The first 10 rows are patterns. Each new row is the sum of 3 different patterns, raised or lowered, with some noise. Before adding, each is slid sideways (what falls off one end comes back at the other) and multiplied by a number that may be negative. Names go in the order of the patterns.
In the rows, zero is written as 128.
Some rows, each with the names of its patterns after it:
[181 166 151 134 193 132  98 135 143 106 140  94 108 144 145 128 145 108
 120 104 138 144 119 135 132 118 106 154 111 117 123 117 117 169 153 185
 152 128  92 118 143 121 120 106 159] : J
[120 108 124 114 138 122 134  87 107 112 105 101  90  84 117 126 120 121
 165 105 126 106 128  96 148 137 142 141 159 109 146 135 138 127 107 170
 114 122 113 126 137 134 108 140 121] : P
[116 104 133 133 112 117 159 117 105 136 132  94 140 116 102 151  82 129
  88 113 152 104 127 122 117 154 115  89 121 141 138 116 132 106  95 148
 123 152  96 130 131 106 148 115 161] : Q
[130 122 163 146 126  99 165 127 124 111 138 142 100 134 135 124 114 115
 168 109 129 123  94 134 122 144 108 135  92 147 105 123 127 137  88  80
 118 149 114  98 118 152 145 174 137] : W
[122 110  86 112 103  66 118 136 136 121 157 117 139 129 122 110 102 113
 114 101  75 117 147 137 111 130 134 115 134 152 114 134 121 140 153 140
 134 135 136 119 110 116 122 147 125] : U
[123 142 169 127 110 143 165 120 108 122 139 117 149 137 116 127 122 147
 141 105  83 125  88 149 111 131 145 156 133  94 149 137 127 146 145 125
 128 112 150 108 133 146 129 169 120] : A
[146 159 130 108 122 119 151 106 128 136 128 166 125 120 114 107 112 134
 129 183 124  98 127 151 110 107 115 126 101  98 120 109 118 112 127 139
 152 103 125 129 132 102 145 147 120] : K
[ 90 148  91 134 156 122 133 137 169 140 148 113 110 110 137 141 113 162
 116 130 149 103 118 148 149 142 159 145 109  97 133 136 120 139 143 137
 135 122 153 113 120 118 150 136 138] : L
[124 136 108 170 121 128 141 162 121 103 122 171 138  98 146 134 140 127
 135 123 130 134 142 111 133 137 139 132 108 135 116 115 153  96 140 131
 135 138 114 133 152 150 120 135 144] : E
[133 121 129 150 154 132 107 139 116 112 102 115 120 138 108 151 129 134
 112 151 152 165 120 176 127  93 128 126 114 133 146 157 119  87 111 139
 124 129 153 148 109 126 152 142 156] : T

New rows. What belongs after each?
[141 131 116 108 140 156 133 153 114 146 120 107 114 121 159 163 147 130
  88 107 117  39 119 148 154 136 186 149 151 166 144 120 118 137 113 129
  73 102 136 158 118 141 122 136 111] : J U K
[100 115 153 145 110 150 166 128 153 173 114 169 138 170 166 114 146 138
 184 139 135 109 174 138 114  92 158 159 140 146 136 137 124 159 165 141
 114 130 140  81 147 132 157 128 109] : Q A T
[ 70  88  39  99  71  90 126 103 108  98  88 137  94  77  86  79 121  64
  72  21  72  53 110 154  88  91 106  90  69  70 126 110 116  97  90  72
  56  79  93 100 101  82  44 106  84] : Q L T
[148 107 100 123 159 108  92 151 158 125 150 133 108  79 137  80 149 119
 143 112 112 109  64 135  92  93  99  98 114 122 119 147  77 141 132 141
  79  85  83 121 106 105  83 134 150] : P W A
[125 151 147  86  70 133 138  98 116 117 129 124 117 138  84 109 112 139
 131 128  75 145  68 126 150 102 126 134 168 110 134  90 101  81 132 143
  99 148 118 112 132  84 113 168 139] : A L T
[ 57  84 104  82  68  87 118 104  95 107 113 105 100 112 125  93 119  78
 143  95  76  96 110  43  66 100  74  61 102 114 124  71  98 138  86  46
  93  97 101  60 101 130  70  91  77] : U K E
[115 153 132 158 139 147 132 144  98 158 124 112 160 138 102 132 124 101
 100 135 140 127  88 116  76 112 141 117 142 143 127 156 125 102 105 150
 181 128 182 145  82 167 137 150  92] : P Q L
[ 89  91 124 161  93  72 106 154 102 106 113 143 116 135 111 129 112 154
 136 126 124 178 157 118 141 148 103 180 106 121 123 124 127 138 113 132
 161 139  85 114 119 132  63 145 106] : P U E
[151 161 127 127 164 117 102 130 160 115 137 167 158 141 133 106 116 116
 107 156 169 147 143 143 127 145  94  65  96 115 135  77 117 185 117 134
 150 131 193 180 106 141 126  86 147] : J L T
[156 102 124 179 107 175 166 184 160 116 168 159 188 150 105 155 198 156
 119 113 161 121 154 147 108 137 120 158 159 123 128 111 136 144 158 151
 177 151 129 123 128 142 157 155 167] : Q A T
[159 149 129 131 175 107 150 170 151 154 132 166 143 181 143  96 147 145
 134 114 153 135 136 148 148 139 136  96 114 141 134  74 123 118 171 136
 179 158 183 150 131 164 149 119 185] : J W A
[114 125 121 128 134 158 124 126 157 116 147 148 110 173 123 151 144 114
 154 122 143 141 117 130 149 145 130 133 142 124 159 163 142 132 120 139
 140 101 152 118 147  96 134 132 129] : P Q W
[111  85 132 118 112  95 143 107 140 133 116 155 119 135 139 112 123 109
 111 109  93 141 130 102  72  87 100 103 139 184 123 113  92 125 130 109
 123  74 131 119 142 129  83 148 142] : J Q U
[150 117 110 148 103 145 135 149 137  99 137 123 126 124 110 145 144 143
 119 110 130  98 152 142 105 150 119 127 107 122 149 101 109 106 122 131
 113 114 125 126 102 142 139 111 120] : Q K E
[105  87 100 111  50 172 108 111 107 139 116 145 123 104 112  95  95 113
  93  44  83  98  72  83 137 113  72 100 109 115  98  64  97 156 111  72
 106 154  78 110 135 120 180 162  83] : J P U
[164 132 143 154 148 161 155 133 138 154 125 103 147 139 151 108 150 124
 123 138 120 106 150 125 128 129 127 121 107 113 163 129 130 137 150 141
  98 140 156 145 124 150 125 136 120] : P A E
[125 133 101  89 130  74  71 101  97  64 128  82 115 118  89  87 104 122
 161  76 154 104  69 118  86  69 103 123 149  77  71  79  98 118  97 148
 114  98  96 117 133 123 131  82 107] : Q E T
[130  93  94  65 102 109 100 145 108 108 147 108  90  78 102  76 105  90
  94  87 107 128 102 107 113 161 101  63  87 131 114  91 102  89  81 119
  81  95  64  65  95 107  75  95  97] : W U A
[169 122 126 112 115  76 106 151 123 131 140 152 146 169 103 152 121 166
 130 113 151 116 146 170 116 150 158 151 112 146 155 103 135 166  96 166
 159 174 147 154 143  94 117 113 200] : Q U T
[ 95 105  96 116 116 100  91 128 136  65 121 113 118  90  97 101 115 142
 143 116  91  95  94 123 103 114 137 129 149 108 109 103  83  88 116 112
 143  91  67  95 100 122 112  96 118] : K L T
[123  90  53 141  86 118  85 144  96 142  63 110  85 125  66 138 144 107
 123 107 140 100 100  89  88  77 121 107  90 134 122 119  85  83 101 117
 135 162 134  97 124 162 138 108  74] : P W K
[148 179 157 174 189 176 145 151 167 150 165 178 162 145 159 175 177 137
 179 186 163 170 152 157 165 178 167 136 162 186 153 146 140 158 139 162
 168 127 162 161 175 171 130 131 168] : U A E
[178 139 184 181 200 154 173 142 183 151 173 170 172 144 130 162 199 149
 153 160 203 188 196 189 179 171 204 169 177 167 211 180 171 169 200 192
 157 166 181 145 173 156 202 161 171] : Q W U
[148 159 122 101 112 107 140 131 145 210 124 100 144 184 111 115 130 157
 124 108 113 103 129 125 138 121 171 107 147 111 139 117 166 137 127 165
 158 125 114 131 140 140 128 119 135] : P W K
[127 132  78  61  58  92  89  89  70  79  92 120  94  93  95  63 112 100
  80 131  95  27  58  70  46  52 105  84  52  52  63  76  49  28  47  80
 112  23  83  95  84  51 124 113 109] : J U K
[150  51 126 150  93 122 132 126 142  85  72 133 139 150 110 130 110 101
 139 119 141 113 113 135 106 154 116 147 124 138 107 176 107 104 155 115
 112 109 115  77 154 125 109 147  78] : Q L E
[137 112 109 134  79 144 127 139 138 121 120 107 143  94 116 103  97 121
 159 124 171 110  99  83  52 133  99 113 110 157 168 161 137 138 168  89
  78 127 123  57 132  92  90 135 139] : J Q U
[160 176 114 138 171 168 120 148 163 161 164 171 153 165 163 181 146 144
 177 143 163 105 161 172 125 121 160 143 125 151 194 147 162 172 147 159
 202 123 217 151 159 164 123 154 160] : Q L T
[171 155 173 184 121 115 179 122 162 126 156 180 183 116 105 195 172 109
 187 178 151 153 179 143 131 140 171 151 217 133 148 166 184 150  93 169
 209 151 125 119 117 139 139 106 138] : P U A
[ 83  95 126  79 104 104  70  70  85 113 140 109 141  85 109  80  97 120
 125  94 116 122 130  91 131 121  90  95 106 139 101 125 125 113 124 102
 121 106  88  73 105  65  86  77 113] : P A T
[114  88  85 133 110  98  67  75  75  85 102 139  88  90  95  95  80  80
  86  96  59 107 105  96  67  85  87 115  94 142 115  79  98  75  90  58
  85  75 107 128 134  96  96 110  98] : J P L
[102 156 115 127 121 105 114 134  97 106  90  99 138 119 123 103  99 140
  99 111 120 132 137 128 109 103  90 124 117 151 134 133 117 126 131 113
 138 114 132 109 132 119 128 131 117] : P Q L
[160 142 107 157 172 186 124 117 160 159 132 108 139  80 111 137 150 102
  92 130 157  93 100 129 132 104  87 153 122 121 134 177 116  98 139 137
 116 165 137 139 115 188  89 182 122] : P W E
[193 164 124 163 123 188 168 133 120 131 134 109 154 130 143 151 162  87
 154 113 100 124 131 129  79 124 150 143 118 142 138 158 140  96 146 148
 148 135 146 135 140 191 125 142 117] : P Q W
